The rows of a group lie close to one hidden flat surface of 9 dimensions, which may be shifted away from zero. Surfaces can cross.
Some rows, each with its group after it:
[-14 -10  24 -21  -6   7  16  17  -7   1  -1  21   7 -18   5  19]
K840
[ -1   7  10  -9 -11  -1   5   3  -3   1   3   4   4  -2   3  -5]
K840
[-11  18  17 -13   0   3  -1  -1   1   7  11   4   9  -8 -14   5]
K594
[ -2   8  10  13  -4   5 -27  -6  14  -3   3 -18  -3 -24 -13   5]
K260
[ 17  -3 -36  24   8  -1  -8 -25  -1 -16   1  -5   2   9  -4 -12]
K840
[ -3   4  15 -18   1   7 -12  -5   5   0  -7  -8   4   6   0  -9]
K385
[  4  -7 -13   2   5   3   4   8  -4   1  -5   6  -1  -3   5  14]
K840
[ 1  1  4  1  4 -6 -3 -6 -7  1 14 -6  5  7  7 11]
K594
[-15   2  -8  -5 -15 -26  18  10  11 -16  -2  -2  -4   5  31   6]
K385
[ -8   2   1   8  21  -6 -16   8   2  -6 -13 -14   8  27  -8  -1]
K260
[-29  10   7   3  10   4   3  17   7  -3 -15  -1   4  -1 -26  -4]
K623
[-8 -5  0 -2 -3 -5  6  1  4 -8 -1  0  0 -3  9  5]
K623
[  3 -13   6  32  -2  -5   0  -2 -10 -13  13  10   1  -6 -17   1]
K623
[ -1   1   6   4 -13  -8  -1 -14   0 -10  18  -7  -1  -7  10   6]
K840
[  7 -13  22   1   6  -1 -20   3   7   1   9   4  11 -18  -1  13]
K594
[  0 -10  -1  16  -5 -12   6  14   0  -6   3   6   0  -7   7   7]
K385
[ -2  14   3   0 -12  -6   2 -23 -11  -5  28 -13   2   2  13  11]
K713
[  5   9   9 -17   4  10 -14  17  14  11 -22   5   7  -4 -11 -14]
K713
[-11   8   9  -5 -11   2   6  -5   3   0   1  -4  -8  -3  -6 -12]
K713
[ -7   5  -5  12  -7 -21  -3   3  14 -13   0 -12  -2   5  11  -4]
K385
[  8   0 -13 -17  -5  12  23   3 -20   8  -7  13  -5  12  10   2]
K260
[ -5  19   0   4  -7   7 -11  -1  12  -1 -11 -11  -4  -8 -18 -15]
K260
[ -2  18 -13   9 -14 -12  15  -4  -9   8  11 -19 -18  18  11  -6]
K713
[ -8  -8 -40   4   0  10  25   5  10 -10 -16  25  -4 -28  -9   2]
K623
[ -4   8  -2  12 -18  -9   9  12   6  -1  -6  -8 -10  -2   4 -18]
K594
[ -4  -3  15  11   6  -6 -18   9  12  -1   3  -1   7 -12 -12   5]
K623
[ 22  -9  -7 -15  -1  -6 -20 -10  15  -2  -9 -10   0  10  27 -11]
K623
[ -7   4  -1   3  -4   3  15  14 -15   6   2  -5  -7   2   9  18]
K260
[-27  10  11  -1 -11  -9   5   4  13 -29  -3   8  20 -14  -6  -3]
K713
[ 0 -4 14 -8 -4  2  3 -4 -8  0 11  9  5 -7  3 12]
K260
[ -3   1  -2 -10 -14  -2  18 -19 -12 -14   7   4  -3  12  12  -9]
K260
[ -7 -10  -1  -8  28  14 -12 -19  -6 -11 -11  -9  13  26  -8  -1]
K594
[  8 -12 -17 -12  19   8 -16 -11  13  -4 -14  -5   7   3   9   4]
K623
[ 15  -6  16   3   4  -7 -28   7  11   9  11  -8   5 -15  12  25]
K840
[  3  -4  10   8 -11 -19 -12  -7   6  -7  18 -19  -5  -4  27  18]
K840
[-14 -15  29  -7  13   3 -19 -11   5 -17  -4  -8  13   8  -2   1]
K385
[ -3 -11  -3   3  -2  -1  13   2  -2   0  -4   4 -13   1   1  -4]
K713
[ 16  -2 -11 -13 -15   8  -5 -23   6  -8  -5   0  -6  -7  13 -15]
K840
[ -7   1 -11   3  13   5  -7  -6   3  -9 -13  -8   4  14  -9  -8]
K713
[  9  17   5   4 -11  -4  -3  25  12  16  -1  18   1 -25 -19  -5]
K260
[ -6  -4  -7   2   3   9   6   0  -2  -5  -6   9   1  -6 -10   1]
K385
[-10  -3  -5  21   7  -2  16  14 -20   6   6 -13  -7   9   5  17]
K594
[ -7  17 -29  18  11   3  24   7 -27  16  14   0  -5   7 -12  22]
K594
[-15   6   8 -10   1   5 -10 -12  16  -8  -3  -6   4 -13 -10  -5]
K623
[-11  33  -7 -22 -21  10  27   7  -3  21   1   2 -13 -18  -3  -3]
K623
[  1  -7  17 -12   0   4  -6   7   9   8 -11   2  -5  -1  -2 -11]
K713
[-19  -7  -1  -5  -1   1  15 -16  -7 -19   2  -3   0   8   7   2]
K623
[-12  15 -24   3  -9   7  30  20  -6   4 -16  10 -11  -5  -9  -5]
K840
[  9  11  -1   8   1 -11  -7   7   1  20   2 -24 -18  21   8  -7]
K713
[ 16 -21  -8 -13  -8  10  -1 -24  -4 -17  -7   3  -3   7  26  -7]
K260
[ -9   7   9 -28  -1   2  -2   7  13   7 -10  -3   3  -6  10   2]
K623
[ 21  -4  -7   7  17  -7 -19  18  -1  14  -8 -12   3  22  14   8]
K385
[  6   7   6   1 -11 -18   5  31   2   9  -5   2   0   8  18  -2]
K840
[ -9   5  -7  -5 -14   5  10  10  14 -14 -37   7  -5   7 -10 -44]
K385
[ -5   9 -11   0  -2 -19   5   9   5   1   3 -10  -3  10  21  13]
K385
[ 16 -10 -12   6   8  -3  -5   2  -4   1   5   4   4   0  11  13]
K713
[ -8  25  16 -25 -12   0  12  12  -7  16  -6  -2  -2  20   3 -15]
K260
[-14  22 -12  18   8   7  -4 -13  -3  -3  -1 -23  -4  12 -27 -13]
K385
[  8   5  -6 -13 -19   5   3 -32   1 -14   0  -3  -3   4   9 -25]
K840
[ 11  15  -1 -15   1   2  -1  -9 -11  15  13  -3   3  13   7   5]
K594
[-21  27   7  11   2  -2   1  -6 -11   8  14 -34  -6  18  -8   0]
K594
[  9   8  -5  -5  -7   7   7  -8 -13   9  10   2  -5  -2   4   6]
K260
[-4  5  6  1 10 -1 -5  8 -6  5  9 -1 10 -2 -2 20]
K713
[ -4   7   0  12   4  -4 -12   6  13  -3  -7  -7   3  -2 -14 -10]
K594
[-28  -3  14   4   7  -6  13  20  -6  -6  -3   0   6   7  -3  11]
K594
[ 21 -29   6   4   3 -10 -21  17  19  -6 -11  16  10 -14  14   4]
K385

New rows, each followed by its group:
[  2  27 -11  -3  -2  -4  -3  20   3   5 -12  -1  13   5   0  -2]
K713
[ -2   0   0   0 -10 -10  12   0  -3  -5   9   5   1  -2  10   2]
K594
[-11   1   9   4   5 -10  -3  -8  -5  -8  12 -13   5  13   6   8]
K594
[ -7 -13  24  13   3 -10 -14   7   3 -15  -8 -13   6  19   4 -12]
K385
[ -3   6  16   3  -1   4 -17 -25  -2  -4  21 -13   3 -10  -7  11]
K260
[  5  25   7 -13 -11  -6 -20   2  11  17  -3 -36 -15   9  21   0]
K840
[-15  -2  23  14  -3 -15   5  37  -3   1 -10  -5   1  15   3  -1]
K385
[-7 -3 11 -8  6  2  2 11 -5  3 -8 -3  5 12  4  0]
K594
[-29  -5  30 -10  14  14 -19 -27  10 -20   0 -10  12  -1 -24  -4]
K713
[ -5   6  11 -17 -11  -4  20  -6 -17  -1  12   8   3  14  11   1]
K260
[  2  17 -10   5   5 -16  -5  10   9  -1 -12   2   7  25 -14 -26]
K260
[ 9 -2  0 -6  0  3 -1  1 -1  8 -2 -1 -4  5  8 -3]
K713
[  2   5 -14  10  10  -3   5  -3 -15   6   9 -10   0  17   5  12]
K594
[  5  19 -26   3   4   9 -10 -13   7  -9 -14  -4   8   2 -14 -18]
K713
[  2  12  -7  10  -8 -10   8   0  -6   1   9  -3  -5   6   2   1]
K260
[-12  14  -1  -2  10   5  -8  -6   0  -4  -2  -9  10   7 -12   2]
K713
[ -4  12 -21   8  -1 -19   7   1 -13 -22   8  -5  21  20  29  18]
K713
[ 15  -5   3  -7   1   6 -14  -5   9   7  -6   2  -5  -6  -3  -9]
K713
[ 4  0 12 -4 -4  5  1  3 -8 11  7 -4 -1 -5  6  5]
K594
[ -2  -7 -19  18   7  -4   0  -4   4 -15  -5   4   3  -1  -8  -4]
K594
[ 19  12  -1   2 -28  -5  -4 -17   8  -1   8  -3 -11  -9   3 -28]
K623
[-20 -17  29  19   7  -9  -1  31   3  -3   3   2   8 -17  -5  22]
K594
[  1   0   2   4  13   7 -15   2   2   5  -9 -11   4   7  -8  -4]
K594
[ 10  -1  12  10  -5 -13 -10  20   7  10   4  -7   0  -4  11   4]
K594
[-15  -7  10   7  12  -7   5  14 -10  -2   4  -4   7  11   5  20]
K594
[ 13 -16  -6  15  20  -9  -4  13 -10  20   4 -14 -14  25  12  15]
K713
[  3  12  33  -7  -4 -18 -32   5  10  -4  21  -9  29 -11  16  23]
K713
[ 17 -18  15  11   0   2  -4   2 -20  -1  -1  -7  -1  25  12 -11]
K385
[  8  15   4   5   6  13 -16  -6  -3   9  -7  -8  -1  11 -26 -21]
K623
[-12   4  16   1  15 -12 -25   6   8 -13  -1 -12  25  10   2  13]
K713
[  8  -7   1  -1  -2   6   2  -3   1  12   0   0 -17  -2  -3  -7]
K713
[-13  -9  -2   4  -9  -1  21  -7 -12 -18  -2   6  -4  12   3  -9]
K623
[-16 -13   3  -7  -7  27  12   7  -6 -10 -18   2 -10 -25   1  14]
K260
[ 25  20 -10  -2   3   9 -32   3  20  13 -10   3  12 -18 -17 -12]
K713
[  2  24   1   3   8  -4 -14  11   3  17   5  -9   6   4 -11   4]
K594
[  1   6 -13  -7  11  -1   5  -1  -5   0   1  11  10  10  -4   7]
K594
[-13  18 -21   9   6   5   1  -6   8  -3 -12 -14  -5   5 -18 -14]
K623
[ -3 -11  -3  -6   4  14  14 -15 -23  -1   1 -11  -6  20  16   1]
K594
[ 10 -16   6   4   1 -15 -25   7  20 -11  -8  -9   2  -3  21   7]
K840
[ 12  16  -1 -11  -1   7  -9  -2   0  12  -3  -2   1   6  -7 -12]
K260
[ 17  16 -13 -15   1   3 -15  13  12   3 -23   5  16   5   4 -15]
K713
[-10   3   3   0   0   3  -1 -10  -3  -4   8 -11  -1  -4   4  15]
K840
[-21  15   7  -5 -19  -1  22   4  -6  -5   4   1  -5  -5  -1  -1]
K840
[-23   2 -24   6  -1   0   5 -11  13 -25 -22 -22 -16   8   6  -6]
K840
[-22  -9 -24  31   1  -8  15  -6   2 -31  -7  -2  -3   2 -10  -9]
K594
[-9  7 10  2 -2 -1  0 13  2  1 -2  2  2 -8 -9  4]
K260
[ -2  -7  12 -25  -6  21  -3 -15   3 -11 -15   9   3  -6  -4 -14]
K260
[ -5  -2 -11 -19   3   1   6  -5   4  -6  -5   4   3   2  15  10]
K385
[-6  8 11 -3  0  0 -7  5  5  3  1 -4  4 -3 -5  1]
K713
[  1  18 -17   1  -5   5  16  -2 -15   8   4  -3  -5   8  -2  -3]
K840
[-44   2  -1 -13   7  12  26  -1  -2  -9   1   7   4 -20 -12  24]
K623
[ -5  -6   4  -2  -1   7   2 -15  -2 -12  -1   3   2  -1  -7  -6]
K623
[-24   8  -8   8 -12 -23  19  19  12 -10  -4  -6  -7  -4  14   2]
K623
[  7   1  18   2   0   3 -17 -16  -2   3  19  -6   4  -8  -6   7]
K623
[  1  20  18  -7  -9   4  -3   5  -4  20  11 -11  -3  -6  -2  -1]
K594
[  5 -11  11   1  16   2 -19   6   7   9  -6  -5   1   3  -7   5]
K713
[ 27   7 -11 -13   9  14 -19  -3   1  15  -6   5   9  -3  -1   0]
K713
[  0  -1  -1   3   8   5 -20  -8  17  -3   0  -2   6 -22 -15   2]
K623
[ 25  14   1 -14   1 -16 -36 -21   2 -14   9 -26  28  30  42   2]
K713
[ -8  -6  -6  -2   4  -3   8 -29 -13 -18  20   2   8   9   6  12]
K594
[-13   4  16 -11   0  -2  -1  -2  -2  -6   3  -4   8   5   4   5]
K713
[ 2  3  2 -7 -3  2 -1 -3 -2  2  4 -5 -1  0  9  8]
K840
[ -3   4  10   1   1   7 -11  -8   1  -2  -1  -7   4   1 -11  -8]
K385
[ 15  -3  -5   8   6   5 -18  -5  11   5   2   2  -1 -14 -11  -1]
K713
[  2   5  14   0 -12  -1 -16 -10  11  -6   6  -6   0 -13  -2  -4]
K260
[ 12  -6 -16   5  14  13  -3   6 -11   8  -4   4   0   0  -4  16]
K260
[  7  10   3  -8   8   0 -22 -26   4  -6   0 -10   9  22  -8 -20]
K260
[  0  11  -2 -13   2   4   0  -4  -8  -1   2  -3  11   9   7   7]
K713
[ -6  -9  22 -14 -19   6   8 -23   4  -4  10   3 -15 -16  -1 -14]
K713
[  7   0  13 -21   3  12  -9 -10  -8   4  -9 -12   3  22  10 -11]
K385
[  6 -22  26  15  13  24 -21 -12 -15  12  21 -18  -1 -22  -5  26]
K594
[ -6   8  25 -24 -11   5   5  12  -5   8  -5  -3  -1   6  12   0]
K260
[ -9   7  11   3   5  11 -14  19   4   9 -14 -16  -3  -8  -7  12]
K260
[-9  5 10 -4 -5 -5  9 13 -4  2  5  4  3 -3  5 10]
K713
[  7 -18   9  -2  19   1  -9  15   0  12  -9   0  -2  11   4  10]
K713
[  4  -1 -13  -1   5  -7  -3  -1   7  -9  -6  11  10   4  -2  -5]
K594
[ 10  13  -6  15  14  -4 -14  11 -10  20  11 -15   0  11  -1  22]
K260
[  5   6 -12   9   4 -12  16  -3 -20   4  20  10   4  17   1  11]
K260
[ 18   5   8   8   0   6 -18  14   7  18   2   6   4 -23 -16   3]
K385
[  1   3 -16   2  -3   1  10  -2  -3  -4  -2   5  -1  -2   0  -2]
K713
[ -3   2 -20   8   4  -4  -5 -12  13  -8   1  -8  -1  -9  -1   2]
K623
[ -2   1  -3   6   8  16  -3  10  -6  11 -24 -22  -9  17  -4 -18]
K594
[  7  -8  14  -1   6   8  -9  -3 -10   8  12   0   5  -6   1  17]
K385
[ -8 -10   8   3   8  -5 -13   4  18  -6 -22 -12  -9  17  -5 -22]
K713
[  4 -17  32  -7   2 -11 -22 -10   7   1   9 -19  -4  14  19   0]
K713
[-10  26  32   5   9 -15 -23  22   4  13   5 -20  16  18 -11  -2]
K840
[ 15 -25  15 -12 -11  10  19   2 -11  26  11  16 -28 -14   7   6]
K713
[  9 -22   3   1 -13  -3   9  11   2 -13 -12  19   0  -9  11 -11]
K385
[-12   2   1   7  -4  -4  -1 -14   0 -18   2 -10  -1   7  -1  -4]
K260
